There are 8 hidden switches. A switch that is on adds its own fixed numbers to the row, and there is some noise. The rows also spread widely along 8 directions, which tell nothing about the answers.
(in the rows, 128 means zero)
Some rows, each with its switches (1 for on, 0 for off) after it:
[117 101 110 152 144 135 116 143 140 128 131 122 126 160 134 142 124  91
 139 125 106 129  63  88 118 119  82 114 110 167 148 157 114 123 157 152
  98]
1 1 0 1 1 0 1 0
[164 127 125 138 112 100 111 155 140 110 122 105 135 136  68 129 114  81
 181 128 121  92 113 121 168 121 101  97 144 143  98 153 152 170 155 126
 129]
0 1 0 0 1 0 1 0
[153 138 140 143 127 105 113 126 124 108 136 130 104 135 107 134 131 135
 130 144 114 120 103 114 131 112 114 103 138 120 124 119 131 126 143 128
 136]
0 0 1 0 1 0 1 1
[136 130 156 144 118 112 117 130 142 109 112 121 142 155 124 143 114  86
 179 111 118 114  84 125 155 103 125 126 159 159  86 135 125 153 168 155
 130]
1 1 1 1 1 0 0 1
[157 193 139 140 132  71 129 124 116  98 180 164  88 132  96 167 132 126
 176 154 124 151 123 131 154 121 137 113 103 133 103  96 116 123 111 166
 158]
0 1 0 1 1 0 1 1
[162 134 137 133 155 121 121 152 122 104 156 120 123 152 119 152 135 128
 135 125 117 141 106 127 147 128 104 118 160 122 116 112 124 136 160 109
 133]
0 0 1 1 1 1 0 1
[170 158 106 115 130  90 121 149 117 117 160 138 101 116  82 133 151 134
 146 113 117 121 154 122 176 144 126 108 123  97 139 108 130 143 140 117
 141]
0 1 1 1 0 0 1 0
[143 142 109 141 111 101 109 133 135 120 115 126 134 171 114 122 110 109
 166 137 105 106 103 119 127 125 122 116 154 117 147 136 152 155 178 131
 145]
1 1 0 0 1 0 0 0
[130 114 164 150 142 117 137 137 119 119 129 140 135 112 155 147 135 119
 114 132 113 154  66  95 130 101 133 138 112 165  89  98  95 108 150 162
 109]
0 0 0 0 1 0 1 1
[157 132 153 162 150  95 122 133 131  76 171 116 101 161  79 146  92 127
 158 159 140 149 100 119 138 107  90  86 143 134  83 130 138 122 119 132
 116]
0 0 0 0 0 1 1 1
[142 147  88 141 126 127 113 101 127 119 141 150 107 180  94 148 107 128
 132 132 106 113  80 128 121 115  85 123 121 134 163 159 110 116 144 147
 148]
1 1 1 0 1 0 1 0
[142 127 128 141 146 116 126 132 123 100 146 133 124 160 106 153 117 136
 136 130 108 149  84 126 125 127 112 141 129 136 128 103 102 121 164 119
 130]
1 0 1 0 1 0 1 1
[149 154 113 137 106  76 105 153 150 118 116 139 147 141 114 128 141  78
 192 118 105  79 121 115 173 125 146 120 155 129 113 130 159 166 174 162
 139]
1 1 0 1 1 1 0 1
[166 130  93 131 159  99 138 175 127 100 166 103 138 171  77 149 108 118
 170 124 123 147 118 125 159 148 113 125 138 121 114 109 126 149 174  97
 127]
1 1 0 0 0 1 0 0
[141 129 105 133 125 123 126 140 120 123 126 156 141 126 136 136 145 124
 115 102 100 122 118 114 146 131 132 154 109 124 151 111 113 132 165 142
 139]
0 0 1 1 0 0 1 0
[145 121 154 149 134 102 114 132 134 117 155 130 102 118 100 142 137 108
 134 126 139 125 104 112 162 103 101  99 119 141 101 138 124 115 114 153
 113]
0 0 1 1 0 0 1 1
[143 122  85 134 139 146 106 137 120 126 137 151 116 141 133 145 149 116
 105 124  96 111  91 115 127 140  96 118 112 121 185 154 119 126 156 133
 132]
0 1 0 1 1 0 1 1
[134 109  70 134 186 153 138 153 102 132 187 142 112 157 135 151 142 152
  77 109 116 183  80 112 112 143  94 139  81 111 187 110  69  78 145 119
 112]
1 1 0 0 0 0 0 1
[143 117 139 137 125  92 114 157 135 147 126 123 128 109 114 121 146  87
 136 114 126 110  90 100 172 109 125 102 124 137 100 134 136 126 141 154
 112]
1 1 0 0 1 0 0 1
[169 132 173 138 132 119  92 116 141  93 145 110 110 147  70 151 109  99
 163 152 132  82 102 140 169  99  78  76 178 143  82 177 160 150 128 136
 128]
0 0 0 1 1 1 1 1

New rows. What belongs after each?
[164 132 120 143 143  88 125 173 136  99 151 121 119 130  86 138 137 115
 150 135 122 129 109 106 153 119 106 112 139 128  98 109 130 137 157 124
 110]
0 0 1 0 1 1 1 1
[141 116 134 160 114 118  82  98 144 133 140 123  95 155  85 123 114  90
 138 130 145  76  87 125 153  84  71  61 134 125 124 200 152 107  96 176
 119]
1 1 0 0 0 0 0 1
[154 148 137 129 137 124 108 116 112 115 136 142 103 141 126 125 138 153
 109 136 109 124 109 124 129 114 115 107 155  93 147 115 135 118 144 130
 151]
0 0 1 0 1 0 0 1
[145 144 145 134 124  99 114 120 128 111 141 137 125 151 113 138 127 131
 152 117 119 124 124 137 161 127 135 128 151 114 120 109 133 136 149 132
 150]
1 0 1 1 0 0 0 1
[158 132 118 131 101 108 141 145 134 112 101 129 177 155  97 157 103  87
 186 102 107 109  91 138 172 127 140 176 139 168  87 115 102 165 203 138
 151]
1 1 1 0 1 0 1 0
[135 101  97 150 139 121 125 155 128 117 146 117 136 166 107 133 115 104
 138 104 127 130  89 112 142 121  98 119 124 132 133 138 115 120 158 130
 112]
1 1 1 0 0 0 0 1
[165 146 133 121 152 106 114 146 106 128 181 142  83 109  98 135 164 146
 108 117 130 138 143 125 169 129 111  93 121  87 143 109 131 109 111 122
 136]
0 0 1 1 0 0 0 1
[144 137 116 149 145 111 127 133 113 118 154 143 108 131 130 142 133 132
 118 144 113 150  81 102 126 118 109 117 105 136 132 110 109 108 139 142
 121]
0 1 0 0 1 0 1 1
[163 122 160 128 141 134 104 122 119 111 137 123 118 136 106 158 117 116
 141 134 115 113  97 136 162 123  95 104 152 143 110 148 126 147 151 118
 133]
0 1 0 1 1 0 1 1
[148 134 133 128 159 139 106 115 115 137 175 149  86 132 105 165 145 130
  92 131 118 129  82 134 151 122  84 114  97 130 141 146 100  90 106 140
 127]
1 0 0 1 1 0 1 1
[168 122 153 116 180 167 118 115 104 125 175 107  94 166  99 174 106 140
 124 125 122 155  83 145 156 133  69 107 142 131 137 143 103 121 135  95
 129]
1 1 0 1 1 0 0 0
[139 153 118 139 125 102 110 129 128 114 147 154 114 154 116 143 136 118
 152 126 112 126 110 126 142 127 122 124 138 122 142 119 128 121 145 147
 156]
1 0 1 1 1 0 0 1
[158 148 161 121 130 138 117 101 116 124 132 151 119 128 130 154 129 145
 115 124 104 121 101 137 151 117 119 140 143 139 119 113 111 126 147 133
 149]
0 0 1 1 1 0 1 0
[142 128 183 151 107  99 117 131 143  83 106 103 143 151 114 125  97 109
 184 138 122 118 122 116 146 118 130 115 177 147  88 108 156 173 180 122
 132]
0 0 1 1 0 0 1 0
[154 117 133 121 139 136  83 132 138 131 125 114 122 144 108 128 141 104
 127 114 110  72  95 124 169 121  87  94 172 118 138 171 161 150 166 121
 124]
1 1 0 1 1 1 0 1
[144 116 174 154 122 127  95  93 138 119 139 135 102 124  95 145 119 105
 126 124 139 101  90 134 168  87  82  90 135 154  94 180 128 108  97 172
 118]
0 0 1 1 0 0 1 1
[139 139 103 135 144 103 149 144 114 125 165 150 123 139 126 143 132 143
 120 108 119 175 107 111 140 127 132 151  89 122 129  79  88  96 133 153
 132]
1 0 1 0 0 0 0 0
[153 129 119 128 147 117 115 164 123 119 153 135 104 119 101 150 156 114
 120 118 120 134 113 111 157 137 100 113 116 121 141 121 116 125 148 115
 121]
0 0 1 1 1 0 1 1
[137 126 114 161 112 137 106  75 135 113 129 139 111 175  95 142  87 111
 133 139 129  91  76 136 123  80  67  95 127 148 138 193 127 103 114 179
 137]
0 1 1 0 0 0 1 0
[140 169 105 148 135  70 124 153 139 102 174 135  86 156  79 141 132 104
 190 145 128 156 114  91 131 126 108  93 100 133 128 112 123 127 124 153
 120]
1 1 1 1 1 0 1 0
[145 179 148 159 118  81 140 112 118  81 151 151 116 158 115 158  95 126
 181 170 117 160  94 125 127 103 138 121 126 151  93  95 118 125 136 176
 152]
0 1 0 0 1 0 1 1
[134 138  76 127 134 121 109 140 140 131 139 159 115 159 108 145 146 113
 118 115  98 109 101 116 133 140  95 130 103 118 186 140 109 121 148 143
 137]
1 0 1 1 1 0 1 0
[160 153 157 134 114  97 116 102 136 103 146 140 132 155  99 158 102 112
 181 128 125 108 110 153 187 105 128 127 158 143  76 133 134 143 141 168
 155]
1 1 0 1 0 1 0 1
[145 125  88 141 124 125 116 123 133 131 134 148 128 145 117 125 141 121
 100 110 120  97 102 122 141 101  93 116 125 111 147 152 132 102 131 171
 127]
0 0 1 0 0 1 0 0
[150 128 126 132 153  97 112 171 140 126 158 121 111 124 102 127 161 106
 132 112 120 120 111 102 167 128 106 102 136 116 117 114 140 130 150 125
 106]
1 0 1 1 1 1 0 1
[152 140 135 129 125 100 123 138 132 121 137 135 126 136  91 148 124 114
 148 122 112 125  93 121 160 119 122 134 125 145 101 112 115 131 151 133
 136]
1 0 1 0 1 0 1 0
[144 140 155 138 141 101 108 117 137  91 145 107 116 166 105 138  99 132
 170 145 119 130 109 110 141 120 103  96 156 137 105 119 153 152 160 126
 125]
1 1 0 1 0 1 1 0
[129 140 137 151 117  95 109 114 127 139 122 151  98 108 139 110 149 118
 102 145 106 115  89  89 120  89 107  99 105 132 134 134 141 102 113 182
 117]
0 0 0 0 1 0 1 0
[147 128 180 133 175 128 101 126 113 109 159  96  81 156 129 133 121 153
 133 140 117 165  91 106 120 122  95  84 165 112 133 109 131 127 151  90
 112]
1 1 1 1 1 0 0 1
[144 132 132 129 115  99 108 136 130 122 117 123 132 143 109 114 130 128
 130 127 107  99 130 106 150 135 129 125 143 103 143 114 156 154 165 115
 139]
1 0 0 0 0 0 1 0
[141 117 112 149 121 134 119 124 128  99 130 139 150 166 116 160  98 100
 157 115 111 111  98 144 151 127 110 137 135 154 131 157 112 144 166 147
 140]
0 1 0 1 0 0 1 1
[168 119 143 121 136 117 120 151 125 137 157 139 118  92  87 165 147  85
 134 111 129 114  96 129 205 119 102 116  99 160  81 153 103 127 117 152
 112]
0 1 0 1 1 0 1 1
[159 113 147 128 137 119 108 146 128 124 138 114 112 118 107 121 140 112
 131 107 133 108 121 117 177 114 107  90 152 117 117 143 144 137 139 119
 116]
0 1 1 1 0 0 0 1
[164 132 118 134 143 106 132 157 130 115 173 121 115 140  69 146 120  95
 163 110 145 131 123 128 177 119  95  89 116 131 110 146 120 130 114 141
 123]
0 1 1 1 0 0 0 0
[139 147 119 134 133 106 101 130 130 117 147 137 100 141 119 135 141 119
 144 129 105 116 100 108 137 126 109 112 125 123 143 127 125 127 149 139
 126]
1 1 1 1 1 0 1 1
[169 149 199 135 120 107 123 116 124 120 150 138 116 103  89 161 130 102
 156 122 143 119 101 153 206  90 122 112 145 158  47 135 118 120 107 162
 141]
0 0 1 1 1 0 0 1
[154 131 143 115 114 127  93 110 126 140  97 141 139 126 143 116 147 136
 100 114  94  70 104 129 159 112 139 134 174  99 131 123 159 139 180 128
 148]
1 0 0 0 1 1 0 1
[152 145 144 137 126 106 105 119 123  98 146 138 105 138 102 135 133 133
 138 128 119 122 126 127 152 123 114 109 138 109 138 125 140 132 132 128
 144]
0 0 1 1 0 0 1 1
[160 109 126 124 128 131 114 141 133 142 131 120 130 143  82 140 127 107
 127 104 122 100  91 136 171 120  97 121 139 128 112 152 119 127 147 120
 130]
1 0 1 0 1 0 0 0
[155 149 153 126 149 133 120  86 107 119 153 144 102 155 113 163 108 165
 115 145 106 149  89 138 132 126 109 135 129 126 127 107 105 109 142 122
 153]
1 0 0 0 1 0 1 0
